Each cloud of rows lies close to a flat space through zero, with a little noise off it, and is much wider in some directions of that space than in others. After each cloud: how many dimensions does that space have?

[[  4.6 -18.7 -30.0  25.2 -17.1   9.1  10.1 -17.4  20.3 -11.4   8.0 -28.1
   -2.8 -29.8 -13.4  35.0 -32.8]
 [-12.7  -3.2   3.8  -8.4  16.8  41.2 -42.6  19.0 -30.4  20.9  10.7  -5.7
  -36.1  18.2  -9.2 -15.8   7.0]
 [-13.4  -2.4 -28.3 -26.0  -5.2  20.4 -23.1  -7.6 -25.1  -0.7  32.1  30.7
  -21.2   3.3  14.9 -13.6  -3.1]
 [-18.8  12.7   1.8 -14.3  47.5  -7.7  20.7  14.5   3.9  37.5 -21.3  38.3
   58.5  14.2  20.8  -1.5  50.8]
 [ 13.4  10.7  52.9 -13.5  -1.7  -4.7   6.9   8.0  -8.9   1.4 -19.8   2.5
  -20.6  21.9   2.3 -45.7  23.7]
 [ 27.8  37.1  12.1  -1.2  20.5   7.7  66.2   6.8  47.0  25.5 -30.5 -26.7
   39.1 -11.4  -1.9  11.0 -30.6]
 [  3.5   4.6  29.9  -1.6  -4.3  -0.7   0.1 -14.2 -15.2 -12.4  -5.1   2.0
   -3.6  10.6   5.8 -24.1  29.5]
 [  2.4 -10.5  -9.7   6.0   7.8  -7.3  13.0  -5.1  -9.3  -1.1 -12.1  -4.8
    1.5 -12.2   4.7 -19.9  23.0]
 [ 28.8  -2.0   6.7  -7.5   9.9 -20.1  72.5  20.5  10.1  11.8 -27.7  -6.3
    8.0  -8.1   6.2 -36.1  14.8]
 [  4.4  32.8   7.4  19.1  19.7   7.7  18.2  10.3  54.3  25.0 -15.2 -25.5
   55.0   0.6 -14.0  68.1 -44.3]
 [ -2.5 -35.7 -28.6  25.4  -6.1 -40.7  32.8 -38.4  48.4  -5.8 -41.7   3.9
   17.6 -64.8   1.6  -4.5   5.7]
 [  1.0  33.2  16.3  -6.8  -6.8  16.9 -27.6  -3.4 -23.9 -15.8  28.1 -10.4
    3.1  30.8   2.3  13.8 -10.5]
 [-10.4  16.1   4.5  14.6   5.1   2.4  -0.2 -42.1  47.1   3.1 -19.7   1.8
   41.5 -23.4   4.4  37.9 -12.7]
 [-12.6  15.5  23.0 -13.8  27.2  25.2  22.7 -18.8  47.7  40.9 -26.7  36.0
   35.8  -1.9  14.1  10.8  13.3]
 [-12.7  44.6  20.7 -32.1  52.4  37.6  12.3   8.9  22.3  57.9 -19.1  32.9
   41.8  19.9  16.2   0.9  11.5]
 [  4.0  -7.9   8.9  18.8 -36.2  13.2 -25.5 -26.2 -12.5 -37.2  23.3 -26.7
  -27.7  -0.2 -10.5  16.0 -17.4]
 [ 11.0 -15.3  16.3   0.4  34.3  -2.7  52.4  46.6   4.1  38.4 -28.8  -0.5
   11.6  16.0  -3.8 -17.0  39.4]
 [  5.0  -5.1   1.4 -16.6  -1.1  23.9  -8.5  56.1 -41.7   9.9  39.4  -0.5
  -32.1  48.2 -10.3   3.7  -5.2]
 [ -2.5  -6.1 -34.2 -11.1  -3.5  43.1 -32.3  -1.2 -49.2  -5.1  32.6 -17.2
  -48.4  -4.4  -1.2 -21.0  -8.6]]
 -> 9

[[ 14.2  36.6 -15.4  35.4  16.2  -2.0  16.4 -15.6  30.3 -18.4  -9.4 -15.4
  -14.6 -20.0 -12.0  63.0  -4.7]
 [  9.3  59.1   9.0  32.2 -28.9 -18.8   1.2  -6.4   9.8  -2.7 -27.9  31.4
   27.7 -41.4   6.4  20.5  -1.7]
 [ 16.7 -18.5 -18.9 -39.5 -24.4  10.3  27.8  -2.8  17.5 -21.1  12.2 -22.4
    9.1  22.9  25.6 -25.4   5.6]
 [ 58.4  31.0  27.3  16.1  38.9  -9.3 -18.3 -58.7  23.2  54.9 -66.1   8.7
   15.7   6.6  24.1  -0.9 -22.9]
 [ -7.3 -22.0  20.1  17.5 -30.2  18.8  15.1  45.4 -11.7 -40.0  60.7  16.0
   -2.2 -50.5 -56.0  32.4   2.9]
 [  9.4 -11.2   5.1  -1.5 -12.3  -2.8   6.5  -0.2  19.6 -15.3   9.8   2.7
   28.1 -27.8 -13.3   5.0   5.8]
 [-14.3 -23.8   2.3  -7.2 -18.2   5.9  28.0  28.7  38.1 -36.8  64.2 -51.9
  -80.4  36.6   9.7 -23.9  33.1]
 [ -0.8 -46.1  36.7 -14.7 -69.5  51.1  24.7  49.1  11.7 -26.4  22.3  28.5
   31.7 -68.6 -50.5 -18.7  40.8]
 [ 19.1 -48.5 -36.5 -20.2  41.9   3.1  15.1  -6.2  33.4  -8.7  34.4 -67.9
  -19.9  56.7  -1.1 -30.8   2.1]
 [ 35.3 -10.5  41.9   4.4   8.2  56.4 -11.4  14.6  34.9  58.8 -50.3  55.6
   63.8 -60.8 -52.4   7.4  41.5]
 [ 42.5   8.2  29.8   9.4   1.8  23.7  -2.7  11.7  44.2  23.1  28.5  17.3
   16.8 -11.6 -20.5  -8.8   7.4]
 [-28.7 -29.6  -1.2 -33.7  10.4  -8.7  -8.9 -27.3 -51.7  14.1 -47.6 -14.4
  -36.9  50.7  46.4 -45.5   2.7]
 [-25.5  -7.4  11.5 -11.1 -12.8  37.1  -2.6 -28.2  20.1 -10.8 -10.5   1.4
   -4.2 -47.7 -19.8  43.0  -4.5]
 [ 10.8   5.8  -2.2  10.9  27.1  -9.1   2.6   3.5  35.9   8.0  -9.1  -3.3
    5.1  -8.4 -10.2  36.8  22.3]
 [-89.1  36.3 -35.9 -35.3 -58.9  26.6 -20.7  -1.1 -17.1 -17.5  19.4  11.4
    6.0 -18.3  15.7  10.6 -32.0]
 [ 15.6 -16.4  16.8  13.3 -34.6  89.7  24.5  37.5  58.7   6.0  11.5  16.3
   16.4 -40.0 -55.2 -60.0  73.3]
 [ 17.5 -14.0  -4.8  -3.2 -19.5 -53.7  -4.5  -1.3 -50.9 -16.1  -7.4  17.0
   66.8 -12.5   7.1 -24.9 -36.1]
 [ 14.6  25.7  -8.8  -4.5 -31.1  10.6  10.3  -4.3  -0.9 -23.6  37.3  33.5
   46.7 -15.1   5.8  -8.9  -8.7]
 [ -5.3 -20.9  22.5 -17.0 -33.1  23.8  -6.7  30.9  -1.1  21.5 -32.9  10.5
   21.4 -43.0 -29.5  13.4  -4.4]]
 -> 12

[[ -1.6 -17.6  -1.5   9.3 -14.2   3.1   5.5  11.7 -11.9  16.7  -3.4 -20.7
   11.8 -31.7 -13.1 -30.5  26.4]
 [  1.8 -18.8  -4.8  -6.5   3.0  -2.1 -14.7  12.7   5.1  12.9 -16.6  12.4
   -2.7 -18.8 -19.9  -4.0   2.0]
 [  2.2  22.3   1.4   1.2  12.7  22.5 -15.1  21.8  -5.5  21.2 -34.6  30.4
    2.5  -9.2  10.8   9.3  22.4]
 [  3.6  14.5   2.8  -5.7   5.5   6.4 -10.6   6.1  -8.3   0.0  -2.7   7.3
    6.8  -0.8   4.3   7.0  -3.2]
 [ 16.8 -17.8  11.5  -1.8   8.9   0.0  -0.3  20.4  13.5  18.2 -30.7  29.8
   -7.4  17.8 -12.9  20.5   4.7]
 [  0.8 -15.4  -0.6 -10.0 -21.3 -41.5  15.3 -18.1   4.9 -21.6  29.4 -52.2
   -9.1  -1.4  -9.6  -4.2  -7.0]
 [ 20.6   3.8   6.2   4.7  47.1  12.1   4.7   3.8  15.7  -9.2 -12.6  22.7
   -3.8  21.0  14.0  26.4 -12.4]
 [  1.0  10.9 -17.0  -9.4  31.9   1.7 -39.3   3.5 -12.5 -32.8  11.4 -44.5
    4.8 -90.2   1.5 -15.1   2.7]
 [  7.2  11.2   0.5  -9.7 -14.8 -19.0  -6.4   4.3   0.9   4.3   6.7 -16.5
   -9.4   8.0  11.7  -0.4  -0.4]
 [-15.7  -2.0 -12.8  11.2   3.0  -0.9  23.4 -37.4 -15.6 -30.7  33.9 -28.0
   14.3  20.3  -1.8  -5.0 -12.7]
 [ 16.0 -10.3 -13.2  11.9  -0.9 -17.5  21.4 -16.7  10.4  -2.3 -11.2 -23.9
   -8.8  28.4 -10.7  -3.6  -1.3]
 [-10.0 -13.8  -7.2  10.9 -40.8  -0.6  -1.3  -2.5 -17.0  10.8   7.1 -12.9
    4.2   3.5 -14.3 -20.9  12.4]
 [ 23.9  -2.4  11.6   5.0  -5.3  -4.8  -1.1  21.5  19.7  14.5 -20.5  -4.0
  -18.0 -10.4   8.6  -2.5   9.3]
 [ -0.4   7.2   5.7   1.5  -0.8   4.5   2.4   2.8  10.1  13.2   2.4  24.7
   -8.5  29.9  18.2   4.7  -9.7]
 [  0.2 -26.9  -1.6  18.6  -6.2   0.5  17.1  -6.1  -1.6  -8.5   0.5 -19.4
   -2.1   0.2 -11.5  -5.0  17.9]
 [  3.0  -1.5   5.1 -12.7  21.3  -7.5   1.2  -0.5  19.3  -3.0   0.8  17.3
   -8.6   8.3   4.8  12.9 -19.2]
 [-22.5   8.0 -19.2   1.6  -2.5  -1.7  -1.7 -16.0 -19.9 -10.7  20.7 -33.7
   11.2 -28.5   2.8 -23.6  15.6]
 [  8.1   1.3   9.6  -3.6   7.3  -1.2  -2.2   3.1   1.4  -9.5   2.0   9.5
   -2.2  19.3   4.8  22.7  -9.5]
 [ -8.0   3.5  -7.8  15.1   4.5  20.6  -5.4  -4.4  -3.0  -9.1  12.8 -11.5
    1.7 -35.6  13.7 -24.7   3.9]]
 -> 11

[[  6.5 -29.6  27.0  23.0 -13.5 -24.8  20.5  -9.3  -4.1  11.8 -10.0  -5.4
   29.9   9.0  10.6 -14.2  -7.7]
 [-42.5  -4.0  18.7   2.3   9.8  40.3  21.3  47.5   9.5 -24.0  55.8  37.1
   -4.1  35.4   9.4 -14.1   3.2]
 [ 15.6  -9.1 -13.3  33.1  15.4 -13.5 -12.5  13.1 -26.7  15.9 -55.8  19.0
   11.6  46.7 -11.9  10.8  -6.1]
 [ -8.5   0.7  13.1 -24.9   0.3 -20.8  -4.5  32.1  -9.9  31.4  22.5  14.2
   23.0  11.8  24.2   7.7  -5.6]
 [ 18.2  37.9  -5.8  24.7  19.2 -13.4 -43.9  10.5 -21.6  18.1  16.7  13.9
  -42.5   2.7   7.2  15.9 -27.0]
 [-35.8 -16.9  22.9 -17.6 -15.1  -6.1  10.5  20.6  -4.5 -41.3  23.7  -9.5
   -1.3  32.2  34.1   5.3   9.2]
 [-18.4 -51.1  -2.1 -14.0  56.4  32.0 -28.8  21.4  23.2 -42.9  78.8   3.8
   13.7  30.5 -17.3  15.2  23.4]
 [  8.7 -60.1  24.0 -23.5 -35.8 -44.0  21.7  19.7  10.8  52.9   9.4  12.0
   -6.4  21.1 -10.8 -15.9  -2.7]
 [ -7.5   7.7 -27.3 -21.4  22.1  18.0 -28.8  -1.1   3.9  30.8 -12.6  -6.2
  -27.3 -29.1  14.7 -26.5 -12.3]
 [ 10.1 -70.6  11.8 -36.8  -8.3  20.1  22.9  47.5  10.0  37.7  15.7 -25.6
   26.9  32.5  21.6   7.1   8.3]
 [ 20.6  22.1  -1.5 -18.2 -18.8 -14.4  51.6  -3.9  -5.4 -24.7  -6.0 -16.8
   35.7 -12.6  -6.2  -3.6 -34.6]
 [-28.8 -22.0 -12.0  83.3 -13.7   8.9  32.6   3.6  19.8   8.6   5.3  25.6
  -24.0 -21.4  -4.6  29.4   7.5]
 [ -4.4 -30.4  -5.0 -31.1  22.1  11.5 -48.0  46.4   8.4 -17.0   7.9 -60.1
  -32.3   4.2   4.8  32.2 -21.9]
 [ 37.9  75.9   8.2  10.6 -19.4   3.2 -22.0   3.5 -33.6 -23.6  47.1   1.7
  -59.0   4.6  34.0  22.7 -23.1]
 [-23.9  -6.4   7.9 -45.9 -32.9  46.6 -16.1  15.2  19.4  17.0 -27.6  13.5
   30.6  16.3  10.5 -26.4  -8.1]
 [-35.4  -1.1 -12.2  31.9 -15.0 -16.8  -4.7 -37.9  15.9  -2.1  19.8  25.2
  -20.4  -2.3 -17.7  25.0 -20.5]
 [ -4.7   3.5  -1.4 -20.3 -45.9 -22.7  15.6  32.4  10.6  -6.3  -9.6  30.8
   -0.4 -42.5  19.5 -36.2   2.8]
 [  0.0  20.2 -11.4  47.1  24.2  34.9  12.6 -28.0   8.5   5.3 -18.5 -14.9
  -36.8  -4.6 -50.2  28.1  23.8]
 [ 30.6   2.2 -17.5 -23.6  17.7 -24.3   2.2 -15.4 -25.8  32.3   1.2  -1.6
    2.5  25.2  16.6  -8.8 -23.4]]
 -> 15

[[-23.9   3.9 -45.5 -19.6 -40.0 -46.1 -65.4  32.2 -34.1  38.8  19.8 -37.7
  -35.5 -27.6  -0.7  20.4  13.2]
 [ 18.3  32.3 -26.7  12.4   5.1 -31.8 -56.2 -26.8  27.6  25.2  22.9  52.8
  -44.5  -2.9  -2.1 -16.5   6.7]
 [ -3.9  17.1   2.1  -4.8  -7.8  25.6  10.2  22.8 -24.2 -31.4 -21.0   8.4
  -16.1 -12.7 -11.7 -12.0  22.7]
 [ 36.9   4.7  23.4  15.1  71.4  26.9 -15.7  29.1   6.2  13.4 -21.0 -14.2
  -50.3   1.4   4.8  51.9 -30.7]
 [ 32.7   1.7   1.3  29.7 -41.6  15.5   9.9  33.7  10.2   8.7   5.7  -8.8
  -89.1  -3.2  36.6 -21.8 -18.3]
 [ -6.9  -3.7  10.7  34.4  22.4  -9.8  40.3   6.9  39.0 -44.7  26.7  -3.8
   25.8  41.8 -23.3  29.4  10.4]
 [-23.6 -13.0 -12.1   2.2 -31.0 -37.1  -4.9  14.9   5.6  18.8   1.1 -48.4
   71.3  -2.2  -5.8 -38.6  36.1]
 [-22.2  19.6  39.7 -26.3  -4.8   8.3  23.1   8.0  17.9  -6.1  17.8   6.2
   17.8   5.8  -5.7  32.6 -26.8]
 [ 18.4 -10.4  29.4  22.4 -10.6 -63.5 -43.8  -5.7  -4.6  47.2  -8.3  -2.8
  -30.1  20.3 -30.7   4.9  43.3]
 [ 35.5   2.8 -29.1  -2.5  -5.8 -54.1 -27.3 -35.2  -5.1   2.0 -73.4 -12.6
  -38.2  43.5  -7.4 -27.8   3.9]
 [  1.0  27.5   4.7 -21.6  18.6  -8.3  -5.0  50.0 -52.0  -5.8 -76.5  18.4
   -7.1 -30.0  55.8  24.7  17.4]
 [-27.2 -41.9  14.8  44.1 -22.2  13.6  -7.6 -11.4 -14.8  19.0 -19.8 -19.1
  -39.0  19.7  38.3   1.1 -49.6]
 [  5.7  82.7   8.7 -31.4   9.1  35.0  -8.9  15.5 -24.5  -9.0  47.1  40.4
   36.1 -11.4  -2.0 -12.3   6.0]
 [ -2.2  17.0  -4.1   5.1 -15.5  19.4 -29.3  38.6 -43.9 -21.6  20.7  -8.0
  -18.0  -6.2 -28.2  21.1  -9.6]
 [  4.0 -45.2   2.3  17.4 -19.3   0.3  -6.7 -48.6   6.6 -29.8 -58.9  12.3
  -23.9  -7.2  15.9  23.1  -9.8]
 [ -9.9 -33.2   7.6  -9.0 -19.0  22.4  -5.7 -68.7 -46.7  33.7  -3.1 -23.5
  -39.1  14.0   4.2  -2.4  11.6]
 [ 10.1 -11.8   6.0 -20.5 -15.2 -31.7   0.2  71.9 -58.8  30.7   6.3   3.5
   71.8 -47.9 -15.0 -17.4  28.9]
 [ 27.9  29.2 -22.0   2.4   9.3 -24.8  -1.8  20.2  10.6  -5.7  13.8  12.2
   -4.9  16.3   3.6  -0.4 -12.0]
 [ 26.5  -7.3 -11.4  28.6 -21.5   6.2  -8.5  -4.6 -13.5 -24.4  15.2 -43.7
   10.2  26.4  -0.6  10.2  -2.0]]
 -> 15

[[ -4.3  10.0  -1.7   0.0  17.0 -15.6  -5.7  12.9  -5.5 -25.3  12.2 -29.7
   12.1  34.1  -3.6   8.4  16.7]
 [  8.5 -24.2 -29.6  21.3  42.2  27.1  14.6 -27.3  46.3 -17.6 -52.9   8.4
   23.6 -12.4 -15.0 -28.3  28.5]
 [ 13.8 -32.7 -17.5 -16.5  37.0   7.1  24.4   2.9  13.8  37.7  14.1  -5.9
   12.2 -44.1  -4.3 -10.4   3.6]
 [-10.2 -26.6 -41.7 -44.2  -5.7   7.1  14.8 -43.1   9.1  51.9  10.5   4.7
   45.1 -33.4 -38.5 -26.4   8.8]
 [ -3.2  51.9  33.4 -42.3  15.0 -64.8  34.8  37.5 -16.0 -43.9  23.7 -59.6
    0.2  42.5  29.6  23.7 -21.2]
 [ 20.9   2.4 -30.7  49.4   8.7   4.9  30.2   5.4 -12.4  20.1   5.9 -11.1
  -10.7   0.0 -13.2   9.1 -32.9]
 [  0.0   0.3 -18.0  14.3  38.0 -27.4  48.3  20.9  11.1 -39.5  20.5 -51.1
   40.9  56.1 -45.5  32.5  22.4]
 [ 13.5  23.7  33.3  13.2 -10.8  -0.9 -23.8  21.1 -21.0 -63.7   3.0 -35.3
   44.5  16.6   9.0  -2.8  42.4]
 [  0.3  25.0  -4.9  18.4  -1.3 -27.6  23.7  18.4 -17.4 -50.0  17.0 -33.6
   11.0  16.6   7.9  36.2 -20.1]
 [ -4.5  54.6  13.5 -60.4  10.8  -3.8 -44.9  11.3 -41.4  43.4   0.3 -36.5
  -22.3   7.9  30.4 -15.7 -18.9]
 [ 16.7  26.6   2.6 -52.4  60.1   3.1  74.1  11.1  28.3  15.6 -50.6 -18.0
    9.5 -18.0  -4.7  -2.9 -17.3]
 [  3.8 -44.0 -28.7  57.8   2.4  22.6  38.0  -8.2  26.7 -15.5  -4.5  30.5
   28.8  -4.9 -53.5  32.9  15.1]
 [  1.8  22.1 -29.7 -24.2 -17.5 -38.3  -3.8 -43.2 -13.2  -1.2  -1.6   1.7
   18.7   7.8  13.1 -12.0 -26.8]
 [ -8.9 -31.0  24.2 -19.6 -35.0 -18.3  -9.1   6.2  -3.7  22.1  47.7  18.6
  -10.7 -16.5   7.6   0.9   3.0]
 [-41.5 -18.1  -0.4 -36.2 -39.8  71.1   5.9 -11.9   4.4  64.2   1.9   5.9
   -1.4 -58.7 -46.7 -28.5  16.6]
 [  3.7  31.1 -13.7 -19.1  30.2  -7.7  24.7 -14.9  15.4  -4.5 -52.0  14.7
   -9.2   8.6   8.3  16.6 -34.5]
 [-15.9  53.2  18.8  10.7 -42.7 -14.9 -30.1  16.5 -44.0 -33.8  24.4 -51.3
  -27.2  14.6  39.7 -13.5 -21.1]
 [-16.4 -17.0 -34.5  18.1  37.1  18.9 -12.4  -5.8  16.3 -36.7 -10.6 -17.5
   21.1 -14.4  -4.1  14.9  23.0]
 [  4.6  -9.1 -18.3 -12.8   1.8  -8.0 -61.6 -41.6  -0.7 -40.8 -18.5  10.5
   77.8  24.6 -14.2  -8.5  56.1]]
 -> 11

[[ -7.5   5.7   3.7   1.0 -15.6 -28.2   8.1   5.2  -4.3  31.9 -27.4   1.7
   20.8   7.7   1.3   2.7  -5.0]
 [ 23.7   1.6 -15.2  -8.9   3.9   2.3 -17.9 -11.3 -17.1 -30.0  11.9 -12.8
    5.3  16.4   2.5 -12.7 -25.2]
 [  1.2   9.1 -25.0 -12.6  24.6 -17.5   7.3 -23.3   0.0  -4.5  46.6 -17.8
   -5.5   1.7  13.3   2.2 -23.6]
 [ 10.0  15.7  21.9   3.5  -6.2  37.1 -15.4  34.7 -15.7  40.6 -11.7  18.2
    3.6  -6.0 -18.9  24.5  14.5]
 [-22.6  31.4  16.9  -2.3 -12.9  -9.6  37.6  -3.9  14.7  -1.2 -31.4   1.0
   -4.1  -0.3  -8.0   9.7  20.7]
 [ 13.7   2.0   4.5 -24.7   0.4  18.3 -12.9   7.5 -16.9  17.9   8.6  15.2
   33.4   3.7  -4.4  19.3  -9.6]
 [ -1.3   4.1  -8.2 -11.8  -5.1 -28.1  -7.1   1.3  -4.1 -41.6 -13.1 -35.1
   12.3  32.9   4.5  -4.0   4.6]
 [ 14.5  22.0  15.4 -21.7  57.1  -7.9 -10.7  -2.8 -27.5  -5.7  37.7 -21.4
   19.5  -0.4   6.9  20.3  13.5]
 [-18.9  16.2  11.1   4.8 -24.6  -0.4  26.2   1.8  16.0  -2.2 -22.8   1.3
  -12.4  -2.3  -5.4  -1.0  10.8]
 [ 10.4 -11.8  -7.5  18.1   0.3  12.7  -7.3   9.0  -7.3  -5.3   5.1   1.4
   -3.6  16.2 -12.9   2.4 -10.1]
 [-10.3  11.4 -23.9  -2.2  28.8 -19.0   9.8   8.5   9.2   5.6  19.6 -10.5
  -12.8  -7.0   0.2  19.9  12.0]
 [  2.3  -5.8 -47.5 -10.6  -2.3  -6.7  -5.1 -15.7  18.0 -31.4   5.9 -13.3
  -22.8  15.9   1.6  -0.3 -15.5]
 [-10.1  18.5  21.0 -13.8 -10.2   1.1  12.8 -24.4  16.4 -13.4 -24.9  -4.6
  -15.5  -3.4   5.5  -1.8  17.6]
 [ 12.5  22.3  11.9 -26.0  14.8  11.3 -14.9 -16.7 -14.6 -24.0  13.4 -30.9
    3.6  35.4  -2.5  20.5   0.8]
 [  3.6   2.3   4.4 -20.7  14.2 -11.7   7.6 -25.7  -5.5  -7.9   0.9   3.4
   29.0   9.2   3.9   9.8  -5.0]
 [ 18.3   4.1   4.3  -9.8  34.4  -2.7  -4.3 -11.9 -21.7  -6.1  19.4   2.0
   19.1  -6.4   4.3   2.7  -5.5]
 [-26.7 -26.3 -31.6  25.4 -22.6 -32.0  12.0   7.7  36.7  13.6 -28.3   7.6
  -28.2 -16.8   6.4 -18.7   9.0]
 [  6.2 -13.5 -12.7  21.3   5.0 -12.0  11.8   8.1 -12.0  17.6  10.6  15.3
   17.3  -2.9  -4.5  -5.2 -23.0]
 [ -5.5 -12.5   7.2   6.6  14.6   5.1   0.9  16.6  -3.5  22.4  14.6  10.9
   12.6  -2.4  -6.4  18.3  11.6]]
 -> 11

[[-33.6   3.8  19.5  13.0 -11.7  -5.0  -8.8 -20.5  -0.4 -10.7  -9.6 -27.0
    5.0  -3.1  -1.0  -1.5   3.6]
 [-30.8  -7.8 -13.0  -1.9 -14.1  14.3 -22.1  18.2  20.9  -0.8   4.4 -30.5
  -17.7  13.5   5.6  -9.2  -6.1]
 [ 60.8   0.7 -21.7 -60.9  29.8  -7.0  54.1  29.2 -17.0  26.2  -6.4  48.2
   58.5 -21.7  33.2  49.5 -13.2]
 [-56.2   2.6   1.8 -17.6 -18.2 -11.5   9.2  10.9  -5.0  12.1 -18.9 -28.8
   47.6   7.3  25.9  27.2   6.4]
 [-56.1 -18.1   2.6  26.2 -31.6   7.1 -24.1 -11.3  12.5  16.8   6.5 -33.1
  -20.4  -4.8  -5.7 -21.4  -4.3]
 [-21.8  -9.7 -10.1  15.2   2.1  -0.1  -0.7  -5.1  -7.8   2.8  10.4  -2.5
   17.3  12.3 -22.2  15.8  -4.1]
 [-72.6 -17.0  11.4  20.5 -47.2 -18.1  16.5 -13.3  -8.6  28.6 -13.6 -28.4
   38.1 -21.9  16.0  18.8  -3.6]
 [ -8.8  24.4  14.0 -32.7 -11.7  -1.3  -7.7  23.6  10.3  -4.4 -27.4 -17.1
   -3.5  10.0  51.1 -16.5  20.9]
 [ 57.3   1.2 -15.7 -26.9   5.9 -18.7  58.0  24.6 -24.3  35.1  -3.8  63.0
   37.6 -18.4  31.3  30.0   0.7]
 [ 42.6 -12.3  -3.0   2.7  -0.5   9.9  13.1   1.0  18.9  -6.8  11.8  10.8
  -36.5 -29.0  -5.7  -8.6 -26.4]
 [ 45.8  10.9 -17.7 -29.9   4.7  -3.9  26.7  39.6  -1.3   9.8  -7.1  32.6
    6.3   9.5  33.5  11.1   6.9]
 [-52.1  19.8  42.4   5.8 -14.8 -10.9 -16.4 -29.7   0.2 -28.3 -27.4 -46.5
   14.3  -2.2  11.7  -3.3  16.0]
 [-10.3   3.3   7.1  -0.7   5.3   8.2 -22.9  -9.6   7.8 -17.8   0.2 -20.8
  -14.0   1.3  -6.4 -10.6  -0.3]
 [ -7.4  11.1  46.8  25.6  -6.8  -0.4 -26.1 -47.5  14.3 -41.0 -10.9 -34.5
  -42.1 -22.1 -10.6 -36.1   0.9]
 [-23.6  -7.3 -24.5  -0.4  -2.6  13.0 -17.0  21.9  12.4   2.1  11.9 -15.6
   -2.3  30.5  -9.9   6.9  -3.1]
 [ 33.6 -20.2 -50.0 -16.1 -11.8 -10.5  64.7  51.9  -9.6  37.0  12.2  44.8
   43.4   2.7  13.7  52.4 -21.9]
 [ 34.1  -0.4 -17.7 -18.3  21.0  11.3  -3.4  18.5   0.3  10.0  10.6  22.6
   -9.9   9.4   0.4  -7.5  -1.3]
 [ 41.6  63.6  63.0 -55.1  47.4  16.8 -58.0 -22.6  25.5 -82.2 -35.0 -39.2
  -50.3   1.6  29.4 -53.0  30.1]
 [-12.1  -4.4   8.3   8.6   9.6   4.0 -16.5 -24.4   0.4  -7.2   6.0 -14.3
   -3.7 -13.1 -21.1  -5.8  -7.5]]
 -> 7
